Every row belongs to one group in each of 4 separate groupings. Each group adds its own fixed numbers to the row, and there is some noise. The rows also spread widely along 13 directions, which tell nothing about the answers.
(in the rows, 128 means zero)
Known rows, each followed by its group in each grouping:
[117 160 170 140 179 136 148  87 100 139 167  95 177 172 128 145  93 115
 186  95  73 127 118 121  55 138 153 164 151  87 125] => (1) (1) Z J
[102 114 125 133 164  72 117 114 100 103 194  87 118 111  91 186  85  83
  72 164 166 141 187 119 138 153 119 130 106 155 167] => (2) (0) P W
[ 91 175 125 132 123 139 169 133 143  89 145 123  77 114  82 158 182 159
 142 112 164 144 108 163 177 140  92 143 165 155 108] => (1) (5) U K
[ 88 115  95 112 108 165 133 151 140  98 122 166  81  95  95 105 107 159
 157 206 134 114 118  79  99  81  92 150 105 155 117] => (0) (2) Y R
[ 96 145 112 121 115 187 146 160 157  96  92 167  88 155  85 116 119 194
 137 163 146 104 125 147 131 109 155 154 159 131  81] => (0) (3) U W
[124 100 165  97 116 154 169  75  93  89 121 124 115  91  64 207 171 158
 147 144 132 117 108 168 124 132  84 135 198 168 113] => (2) (4) Y G
[135 188 127 122 108 168 105 160 186  96 114 152  96 154 133  80 125 162
 156 115 101 142 103 130 141  97 170 141 160  96 115] => (2) (2) Z K
[ 43 114 107  90 151 172 164  51 100 121 188 129 105 108 108 129 106  99
 173 109  73 133  97 118 113 126 114 133 174 133  98] => (2) (4) P R
[127 144 145 150 151 139 143 101 142  98 136  89 110 106 108 115  88 123
 156 157 125 130 171 183 123 162 113 149 141 135 128] => (2) (3) Y J
[145 130 123 109 113 145  93 156 160 105 122 142 101 136 114 115  94 139
  89 173 127 132 152 116 135  99 169 128 132 109 140] => (1) (0) U G
[128 134 157 132 138  94 142 119 116 112 190 125 145 152  83 214 144 114
 148 113 124 161 110  85  90 122 117 148 123 144 131] => (1) (5) Z F
[132 135 112 127 127 105  96 115  99 150 155 115 128 140 155 127 127  95
 114 113  82 122 133  93 107 109 153 139 157  81 193] => (2) (1) U F
[123 150 110 128 106 153 159 184 189 101 114 150  47  89 153  92 164 153
 129 118 135 172  84 136 184 119 100 120 126 133 164] => (0) (0) Z G
[180 139 166 126 112  96 106 114 126 133 113 126 145 147 124 193 128 157
  80 111 164 117  94 147 127 142 177 104 162 111 137] => (2) (5) Z R
[134 137 137 155 134 110 133 141 113 140 153 131 135 180 128 160 141 107
 165 111  83 139 118  93  84 121 135 166 140 115 148] => (2) (2) U W
[138  97 155 111 122  97 173  83  89 141 132 123 144 139 110 216 187 131
 112  92 123 124  73 139 117 141 116 124 177 125 151] => (0) (5) Z J
[120 170 127 121  80 100  94 136 105 128 126 155 121 181  78 179 172 162
 122 136 138  93 121 101 117  94 164 158 179 125 123] => (1) (2) Z R
[109 213 159 149 153 155 161 168 131  91 126 102  98 113 116 122 149 171
 175 106 123 140 118 158 135 137 106 172 160 118 151] => (0) (1) Z G
[ 59 143 117 140 137 144 163 130  94 154 105 118  93 130 140 128 157 154
 113 133 121  87 149 166 146 148 132 164 192 118 177] => (1) (0) Z W
[127 158 147 144 144 128 160 177 125 141 111 121 117 146 171 158 135 154
 114  95 131 137 102 131 143 145 142 147 148 111 169] => (1) (2) P R
[ 87 107 130 183 154 119 132 124  96 167 156 125 105 121 132 156  61 119
 122 171 153 114 150  99  93 164 125 147  95 156 135] => (1) (0) Y W
[179 103 162 119 120  89  83  53  99 124 200 116 154 116  83 201  97  83
 142 134 118 145 103  74  62 116 124  99 114 135 109] => (2) (1) U R
[101 119 100 102 129 126 128  76 110 134 137 112 129 128 150 106 135 106
 135 120  84 106 125 144 129 121 129 134 179  89 165] => (2) (4) P F
[ 77 212 114 174 158  83 108 112  73 150 137  68 136 110 148  74 103 129
 170 137 155  53 136 134 102 142  97 159 121  80 164] => (0) (0) P J
[132 159 158 156  84 111 121 148  73 147 104 144 108 167  85 201 190 158
 134 126 119  90 142 125 115 127 137 190 204 140 148] => (1) (3) Y J
[162 128 127 149 108  99 140 122 146 116  90  92 105  94 137 129 179 150
 122 167 161 115 160 190 154 150  72 137 144 130 190] => (1) (1) Z F
[140 103 104 157 131 131 127 135 184 133 113 132 117 153 151  74  65 119
 151 187 129 125 159 136 110 140 125 142  82 119 118] => (1) (0) P J
[138 105 164 100 146 169 121 119 114 118  77 117 133  80 137 143  62 190
  60 184 182  80 125 153 115 124 160 102 140 110 148] => (1) (0) Y W
[ 66 186 108 135 172 155 147 102 145 122 139 111 143 168 144  59  74 150
 193 121 109  98 107 145  92 123 159 152 140  79  97] => (2) (2) Z J
[ 97 150 145 136 148 148  91 141 114 107 136 122 119 125  92 120  54 153
 124 198 128  96 175 102  82 109 152 160 131 121 125] => (2) (2) Z J
[125 156 110  81 141 133  82 108 142  84 153 125 147 124 132  88  76 130
 130 144 127 113 100  93 101  68 159 111 115  75 135] => (2) (4) P W
[127  72 138 133 137 117 153  68  97 131 153 115 143 116 111 166 125  94
 171 166  94 125 126 111  67 129  80 146 128 151 141] => (2) (2) Y W
[ 95 110 102 117  93 189 109  94 146 130 127 151  72  91 122  51 116 111
 190 181  50 112 141 118  99 101 107 146 162 127 128] => (2) (0) Z R
[134 100 133 104 128 144 123  94 133 131 134 154 131 142 137 155  80 141
 111 123 133 125  71 114 114 124 166  98 140 114  96] => (2) (4) P G
[155 163 115 149  84  80 121 153 126 164  80 138 122 150 177 125 196 164
 129 113 155  89  82 130 131 115 127 127 146  91 187] => (1) (0) Z R
[118 126 118 117 151 117 110 140 125 114 136 120 156 150 128 113  85 127
 136 185 102 110 158  88  66  93 143 157 112  98 165] => (2) (2) Z R

New rows, each followed by its group in each grouping:
[107 114 100 117 117 111 131 134 143 115 148 140  81 137 112 148 116 118
  73 142 141 145 141 126 174 135 145 127 136 139 136] => (0) (2) P J
[115 112  82 149 128 107 143 139 159 118 118 142 105 143 130 111 116 143
 129 173 163 125 137 136 132 139 108 141  96 131 134] => (0) (4) Y K
[155 173 186 116 128 162 111 163 154  68 153 124  95  78  93 157 109 151
 138 126 151 168  99 107 135 105 116 119 117 145 118] => (1) (0) P W
[175 114 129 115 109 159  93  87 178 103  92 116 121 112 115  71  78 137
 139 192 122 104 161 184 114 129 146 112 143 103 107] => (2) (0) U R
[130 170 172 124 131 182 113 108 149  97 152 128 124 146  79 123  96 132
 187 137  66 144 137 135  93 118 158 167 171 116  89] => (1) (5) Z G
[109 141 122 141 154 115 146 156  93 119 140 110 138 157 122 149 155 124
 152 140  95 119 156 102  88 109 107 186 149 108 184] => (2) (1) U K
[121 105 135 162 156  94 163 107 114 131 150  89 123  93 142 143 139 102
 157 152 132 134 134 137 100 153  58 137 104 143 183] => (2) (0) Z W
[ 84 131 154 122 150 123 104  56  52 164 165  96 140  85 128 146  81 120
 114 140 128  78 109  96  77 125 133 113 149 102 148] => (1) (0) Z J
[119 123 141 129 181 175 133 124 154 120 135 123 150 129 164  86  30 139
 157 153 102 130 107 105  56 112 159 127  94  89 127] => (2) (3) Z W
[151 122 149  99 131 123  95 125 134 111 141 136 135 131 122 160  75 140
  77 140 150 131 112 102 122 111 169 105 122 106 125] => (1) (4) P J
[117  84 166 125 106 169 105  96  91 159 162 170 111 109 105 173 103 118
 155 146  75 131  80  36  51  97 124 130 139 141 107] => (1) (0) Z K
[139 151 120 154  98  70  93  90 100 129 156 108 124 143  82 138 151  93
 170 156 114 105 156 124 104 130 106 163 142 129 144] => (0) (0) Y G
[151 173 151 172 130  76  56 103 110 129 152  91 149 129 102 114  72 117
 154 176 148  87 164 111  69 129 130 141 102 106 135] => (2) (0) Z J
[147 172 197 171 150 126 138 162 109 133 180 120 124 160 107 197 124 111
 165  76  85 174 119  90  86 145 138 171 141 128 129] => (1) (3) U J
[129 153 153 139 117 172  88  81 101 150 113 132 125 122 130 117  71 163
 156 134 116  78 102 130  84 126 171 131 177 101  99] => (2) (1) Y F
[160 128 167 133 156  78 140 150  96 128 147 101 157 146 137 205 140 111
  92  94 129 151 116 109 117 144 133 137 134 106 187] => (0) (0) P K
[108 126 103 145 159 121 138 116 132 145 152 120 147 154 170  96  92 114
 175 131  95 126 111  93  68 114 129 144 105  90 158] => (2) (1) Z F
[160 139 137 120  88 136  53  80  97 133  95  98 114  49 142  86 124 137
 125 189 125  67 137 131 112  98  91 120 154  93 175] => (1) (1) P K
[ 73 146  89 137 124 177 133  92 148 162 105 141 107 131 177  29 102 148
 189 141 100  79  88 137 101 113 138 132 140  82 120] => (1) (0) Z W
[108 166 143 142 175 161 119 213 136 110 145 129 106 114 167 109  55 140
 120 136 114 150 128  68 102 102 153 154  95 103 177] => (2) (3) P W
[144 131 135 182 108  87 129 105 117 178 151 121 118 134 153 143 163  90
 184 113  88 137 108 109  93 152  88 153 128 128 162] => (1) (5) Z R
[ 64 118  86 148 104 134  98  68  98 156 134 138  89  94 122  87 104 136
 158 197 138  60 118 106  94 112  98 131 132 137 118] => (2) (2) Z W
[130  96 106 155 127  70 162 111 129 147 183 128 118 164 116 172 157  69
 154 111 107 167 123 108 113 155 100 140 109 144 142] => (0) (0) U R
[ 68 143 100 126 150 165 138  85 131 122 162 120  89  56 148  60  59 129
 171 158 133 121  75 104 109 116  92 110  92 121 116] => (0) (2) Y G
[137 135 160 152 135 116 162 167 135 154 127 155 112 178 149 204 131 157
  93  62 149 154  68 121 139 158 180 119 150 128 129] => (2) (0) Z J
[118 170 137  81 143 165 100  79 130  87 175 112 120  78 115 109  71 130
 145 119 118 136  86 108 109  92 150 101 142 104 119] => (2) (1) Y R
[127  88 119  93  95 114 159 120 150 100 141 169 109 148  85 200 173 150
 110 140 156 149  79  99 134  97 113 114 132 162 108] => (1) (2) Z J
[203 124 167  86 109 182  97  81 168  98 117 105 126  84 140  93 113 112
 150 128  55 154 123 157 122 108 134 115 171  84 150] => (1) (1) P F
[ 96 129 101 153 102 131 147 125  95 165  73 144 104 136 145 120 170 175
 152 147 140  56 110 151 114 131 103 153 177 115 143] => (2) (4) U R
[139 163 146 165 134 132 118 130 154 116 150 116  91 101 119 123  85 136
 153 131 163 143 113 138 126 154 119 113 108 139 102] => (2) (0) U R
[ 76 121  88 153 131 132 106 122 116 183 150 149  93 142 169  77  83 100
 126 140  84 110 128  83 102 127 164 142 124  95 161] => (0) (0) Z W
[ 90 169  89 136  77 121  52 103 104 168 139 153  94  93 154  72 119 147
 147 154 138  66  69  51  97  69 126 112 124  94 142] => (1) (2) Z F
[120  86 143  98  99 166 119 105 125 122 172 178  73  91  75 188  98 128
 103 134 128 157  75  72 119 112 141  91 137 165  77] => (0) (0) U R
[158 118 177  94 124 174 104  34 138  98 114  90 128  70  96 105  92 138
 135 170 102 106 151 199 113 138 126 109 181 102 113] => (1) (4) Z J
[165 173 146 187 149  79 102 132 101 159 146  89 155 162 155 124 122 101
 163 110  97 120 141 113  77 147 128 164 121  76 177] => (0) (1) U K
[131 170 169 145 143 162  95 144 141 123 150 134  91  88 131 127  56 151
 111 124 142 144  94 104 117 134 165 113 115 114 120] => (0) (5) Z W
[138 171 135 155 133  93 145 163 141  95 111  92 100 112 118 146 144 157
 103 150 192 126 165 178 166 152 102 147 125 139 172] => (1) (3) Y J
[137 118 167 124 123 178 147  96 103 161 101 145 124 124 144 157 117 168
 128  87 110 105  53 136 100 138 162 110 186  95 110] => (0) (3) U F
[142 156 141 113 129 107  96 142 124 107 168 126 129 128 119 161 129 128
 111 125 127 150 114  71 109  92 141 129 119 108 166] => (1) (1) Z K
